The rows come from 4 hidden closed curves, with some noise, and rows from the same curve form a group. Each curve winds through 6 dimensions. The rows are also pushed far along 4 directions, which tell nothing about the answers.
In the rows, 128 means zero.
Some rows, each with its group after it:
[108  92 107 121  87 194 138 109 143  97 117 142 158 115 163 162 156 128
 205 105 132 122]
Mok
[123 158 164 101 157 119  98  99  91 148  89 138 135 145 138  95 147 171
  91 145 119 159]
Mok
[102 188 131  46 177  89 129 160  94  60  93  83 139 136 105 164 118 172
 134 117 150 214]
Mok
[113  96 143 168  62 146 177 184 167 152 103 133 131 107 146 132  95 108
 120 105 124 111]
dus
[146 170 141  89 125 125 104 129  99  91  77 132 135 102 141 154 138 175
 138 139 127 203]
dus
[ 98 105 184 195  88 133 167 174 140 164  90 127 161 114 129  70 116 118
  94 103  99 141]
dus
[114 146 166 122  98 148 181 148 113  80  55 124 206 104 124 108 114 163
 113 131 105 208]
dus
[141 107  90 133  65 195 174 141 158  96 106 182 165  99 154 172 127 120
 177 130 116 139]
tinor
[168 145  90 117 143 154 119  80 126 102 134 168 139 140 135 144 145 127
 149 159 128 123]
tinor
[118 133 170 110  88 139 148 132 123 107  73 138 146 108 131 104 113 163
 116 136 110 174]
setuk
[117 140 103  94 115 174 134 134 129  89 114 156 155 111 133 136 145 135
 162 135 130 148]
dus
[117 101 121 112 104 154 131 104 147 114 104 135 122 139 152 128 135 132
 164 119 128 104]
Mok
[116  94  81 107 128 137 119 111 147 101 175 117 125 115 118 142 144 108
 179 128 131  92]
Mok
[120 105 117 104  60 163 186 150 161  76  51 157 158 114 158 145 112 143
 174 123 103 160]
setuk
[113 153 106  49 145  83 153 156 155  79 100  99  79 170 110 152  76 132
 131 126 159 115]
tinor
[164 120 156 169 146 117 101  57 121 149 163 138 133 142 105  84 134 123
  88 165 116  94]
dus
[ 99 120 166 142  88 186 155 148 123 145 116 176 181  96 124  79 138 138
 109 134 107 157]
setuk
[153 190  94  62 191  66 121 117 109  59  69  82 105 175 133 171 113 154
 150 129 147 172]
tinor
[122  97  96 118 121 145 121 114 154  80 133 158 133 137 124 166 150 123
 208 121 121 127]
setuk
[103  70 111 138 128 102 116 113 182 145 196  77  59 159 108 110 104  73
 145 109 159   4]
dus
[169 119 139 182  92 171 117 110 128 151 139 192 143  99 141 133 149 123
 128 147 110 135]
tinor
[102 129 143 111 136  90 137 157 146 112 148  79  71 146  97 106  88 107
 124 104 156 107]
setuk
[122 125 141 133 129 128 146 137 149 147 151 157 113 146  97  91 104 111
  91 145 130  96]
Mok
[128 186 121  74 155 130 143 152 103  96  65 167 154 141 130 138 133 167
 121 142 120 205]
Mok
[109 125 163 148  91 152 155 139 126 122 101 109 154 107 131  78 118 126
 117 115 125 145]
tinor
[132 102 124 134 101 201 101  71 117 118 129 162 170 107 166 151 181 145
 186 125 122 137]
Mok
[167 101  99 140 132 134  98  64 160 140 189 156  81 156 120 121 125  95
 137 158 139  36]
tinor
[133 122 104  99 100 141 143 133 142  69 112 129 136 107 131 171 122 137
 181 126 126 156]
Mok
[ 93 103 164 151 130  87 143 155 145 161 120  86 112 152 118 108 103 119
 101  99 128 103]
setuk
[152 113 113 143 119 141 137  89 147 103 130 147 141 140 125 119 129 117
 143 148 114 104]
dus
[102 131 211 165  87 137 147 178 122 160 115 141 140  96 108  76 106 139
  71 119 117 168]
Mok
[117 111 120 140 135 118 122 135 140 151 158  98 117 135 126 147 123 111
 122 115 144  85]
dus
[134 134 120  96 139  87 137 129 160 108 130 110  64 168 108 125  84 113
 121 133 153  86]
tinor
[112 105 160 153  84 172 158 125 124 144 132 136 179  95 130 106 126 133
 107 131 116 137]
setuk
[152 108 122 135 177  87  69  53 121 155 165 109  95 167 127 130 152 128
 128 145 128  74]
setuk
[102 101 109 133 124  92 178 177 170 128 110  90 110 162 130 154  90 103
 137  90 137  94]
Mok
[163 183 119 103 179 144  68  76  74 110 109 177 158 125 136 126 189 169
 138 168 110 192]
dus
[148 140 142 125 160 111 109  95 121 146 175 148 110 145  89 101 122 126
  81 168 131 103]
Mok
[135 175 113  66 176  75 152 123 116  62  74  85 140 173 112 151 101 158
 119 138 138 165]
dus
[155 174 144 101 145 100 112 132 109 104 101 131 116 131 118 157 116 159
 113 142 135 180]
tinor
[139  85 142 189 117 125 104  91 141 181 160 111 108 129 142 104 138 102
 121 121 125  63]
tinor
[167 143  92 122 181 104  93  53 129 104 166 114  92 176 116 116 135 105
 142 152 147  77]
tinor
[119 143 103 101 138  81 165 172 155  86  71  83  92 166 136 151  88 119
 153  95 144 136]
tinor
[126 109 137 135 131  88 153 133 167 139 132 122  86 174 106 110  87 105
 107 127 131  75]
setuk
[102 114 117 133 169 108 119 134 153 152 188 125  79 174  94  95 122  83
 124 117 150  58]
setuk
[117 114  95 133 101 180 149 147 142 127 116 166 135 114 157 113 146 107
 169 115 118 127]
setuk
[133 136 156 167 139 100 141 152 130 172 102 135 128 151 126 101 112 123
  77 126 115 127]
dus
[121 121  76  62 126 113 160 123 153  49  74 107 122 155 143 178 112 140
 195 117 130 136]
setuk

New rows, each followed by its group:
[134 127 138 132 174  77 118 102 132 148 153  88  94 186 114 148 109 120
 101 123 153  80]
Mok
[151 119  88 131 156 158  91  67 104 134 173 154 166 117 136 154 182 133
 150 157 116 120]
Mok
[159  80 109 167 100 179 118  71 151 120 182 190 149 116 122 148 157 110
 170 152 113  91]
setuk
[152 109 139 141  94 142 126 104 139 117 128 147 131 112 134 139 128 135
 140 141 116 129]
Mok
[127 168  89  94 161 113 147 161 129  86  81 126 126 156 137 163 125 128
 160 112 137 166]
tinor
[119 155 160 111 164  94 144 141 121 117 126 135 137 166  82 127 103 146
  82 138 131 153]
setuk
[151 136  60  98 158 138 107 105 138  86 133 166 115 148 139 175 159 120
 198 133 129 129]
Mok
[ 88 135 183 148 118 106 176 178 121 132  68  88 172 130 119  87 101 143
  82 104 112 173]
dus
[163 131 136 159 151 119  77  63  98 150 128 116 136 127 152 125 162 140
 124 140 119 128]
tinor
[115 116 195 144  98 141 127 113 115 165 129 125 139 104 120  62 120 143
  76 141 120 127]
setuk
[ 98  92 139 138  47 164 185 182 167 103 117 116 143  90 130 142  91 113
 151  99 135 125]
tinor
[ 96 137 190 142  81 136 163 192 125 138  94 114 130  95 122  83  97 135
  96 105 123 177]
setuk
[127  65 153 196  70 159 155 105 169 135 153 137 146 113 116  75 117  93
 129 129 109  75]
dus
[158 159 168 157 158 164  81  72  70 180 158 189 183 113 118 101 178 160
  66 178 107 164]
Mok
[140 114  72 112 127 159 136 101 153  67 161 143 136 135 117 157 139 106
 191 137 141 100]
dus
[140 132 113 108 142 121 127  85 113  73 105 100 166 135 132 147 141 148
 157 138 120 155]
dus
[152 136  79 113 173 154  97  70 109 109 173 159 152 141 126 172 173 131
 164 154 133 123]
Mok
[ 98 182 136  70 164 134 141 148  88 101  99 125 164 129 116 116 133 162
 108 134 137 195]
setuk
[147 117  78 123 154 118 111  70 142  78 154  86 103 155 133 139 135  98
 189 122 150  81]
tinor
[ 83 104  94  78 100 158 147 147 144  80  87 116 145 112 156 144 143 135
 202 102 126 141]
Mok
[140 134  45  75 164 118 118 115 147  75 115 143 100 165 143 178 149 118
 205 127 133 118]
Mok
[107  95 114 150 123 110 171 156 166 134 171  79 107 146 110 144  89  82
 131  96 155  69]
setuk
[158 138 127 137 124 157  99  84  98  75 117 146 183  93 136 149 172 155
 175 143 108 194]
dus
[105 107 136 128 108 143 133 138 133 130 149 129 145  99 111 103 130 124
 126 133 118 124]
Mok
[151 131 168 156  98 155  76 104 110 142 128 166 128  83 138  98 158 147
 128 148 110 157]
dus
[158 159 147 162 145 137 110 121 109 159 129 172 134 132 127 109 144 131
  93 148 118 147]
tinor
[105 134 159 110  76 146 169 180 135  99  95 118 150  91 122 139  97 145
 128 113 135 175]
tinor
[134 137 155 150 104 139 173 153 131 150  91 163 150 131 130 106 105 132
  83 137 110 147]
setuk
[138 142 163 140  97 122 137 155 127 141  88 133 129 111 135 130 106 147
  93 133 120 154]
dus
[151 109  91 140 102 193 120 101 143 112 139 206 145 112 148 140 167 119
 186 143 109 127]
Mok
[150 111 134 141 155 116  72  49 104 150 160 114 134 132 137 135 163 144
 127 148 120 106]
setuk
[111  99 121 142  80 151 174 155 163  71 128 118 149 108 116 134 107 105
 175 104 131 130]
dus
[133  99 171 152  97 136 111  88 132 152 140 138 117 117 126  83 127 132
 107 144 114 103]
setuk
[118 124 118 103 129 123 131 125 143 127 101 144 105 154 136 108 123 130
 138 129 124 113]
Mok
[147 110 172 209 112 144 131 116 123 201 182 143 136 113 115  90 122 105
  64 139 123  95]
setuk
[153 144 141 122 144 106 117 103 112 121 109 124 131 141 133 160 126 153
 119 138 127 151]
Mok
[117 133 121 115  96 159 154 160 137 121  58 179 150 117 158 115 135 144
 148 127  98 168]
Mok
[144  95 139 153 100 156 106  78 121 151 103 159 157 108 166 119 166 150
 147 140  93 133]
setuk
[167 176  89  68 213 102  68  56  82  89 169 134 137 145 101 166 161 158
 130 179 138 152]
Mok
[149 120 123 140 117 194  82  64  98 137 171 173 150  87 144 100 184 134
 151 156 118 132]
setuk
[ 95 166 154 126 142 100 172 204 123 153 120  94 101 141 109  85  80 110
  70 102 150 141]
setuk
[158 165 121 109 156 107  93 113 103 119 131 117 128 125 130 183 137 152
 124 143 141 158]
dus
[148 118  79 122 122 193  90  77 117 109 166 162 132  96 155 131 181 117
 196 142 128 123]
setuk
[100 141 149 125 141 128 157 158 107 154 110 125 176 127 120 116 125 145
  77 130 117 156]
Mok
[146 135 159 151 121 116 126 127 114 147 101 134 141 126 136 138 124 148
 100 132 113 157]
Mok
[130  83 133 179 114 124 126 113 163 114 183 111 113 132  99 109 122  86
 156 115 132  76]
dus
[ 96 169 156 105 184  86 149 163  99 156 128 102 152 151  90 104 106 144
  44 136 134 152]
Mok
[175 162 133 114 156  97  81  89 109 115 129 136  97 140 124 148 133 151
 123 154 134 148]
tinor
[153 148 145 141 178  89  74  90 105 113 176 107 110 142  91 129 143 130
 124 140 140 135]
dus
[149  90 110 171  66 171 154 133 160 132  94 168 149 108 168 143 134 115
 163 125 101 117]
dus
[110 142 148  98 147 143  96 106  94 115 116 120 147 123 134 131 159 161
 140 125 135 164]
Mok
[108 101 139 117  54 162 162 153 154  83  86 137 136  89 140 120 112 134
 174 112 116 156]
setuk
[ 98 155 205 151 111 116 165 187 108 122  67 114 173 110 106  77 106 152
  78 112 108 210]
dus
[120 173 144  89 114 123 154 184 111  83  78 112 152 105 124 167 105 162
 124 118 137 208]
dus
[130 118 176 159 115 157 117 109 118 149 138 189 165 118 109  98 150 145
 103 150 101 149]
setuk
[121 176 116  98 158 127 143 159 102 123 104 126 128 132 134 120 126 132
 116 122 140 171]
setuk
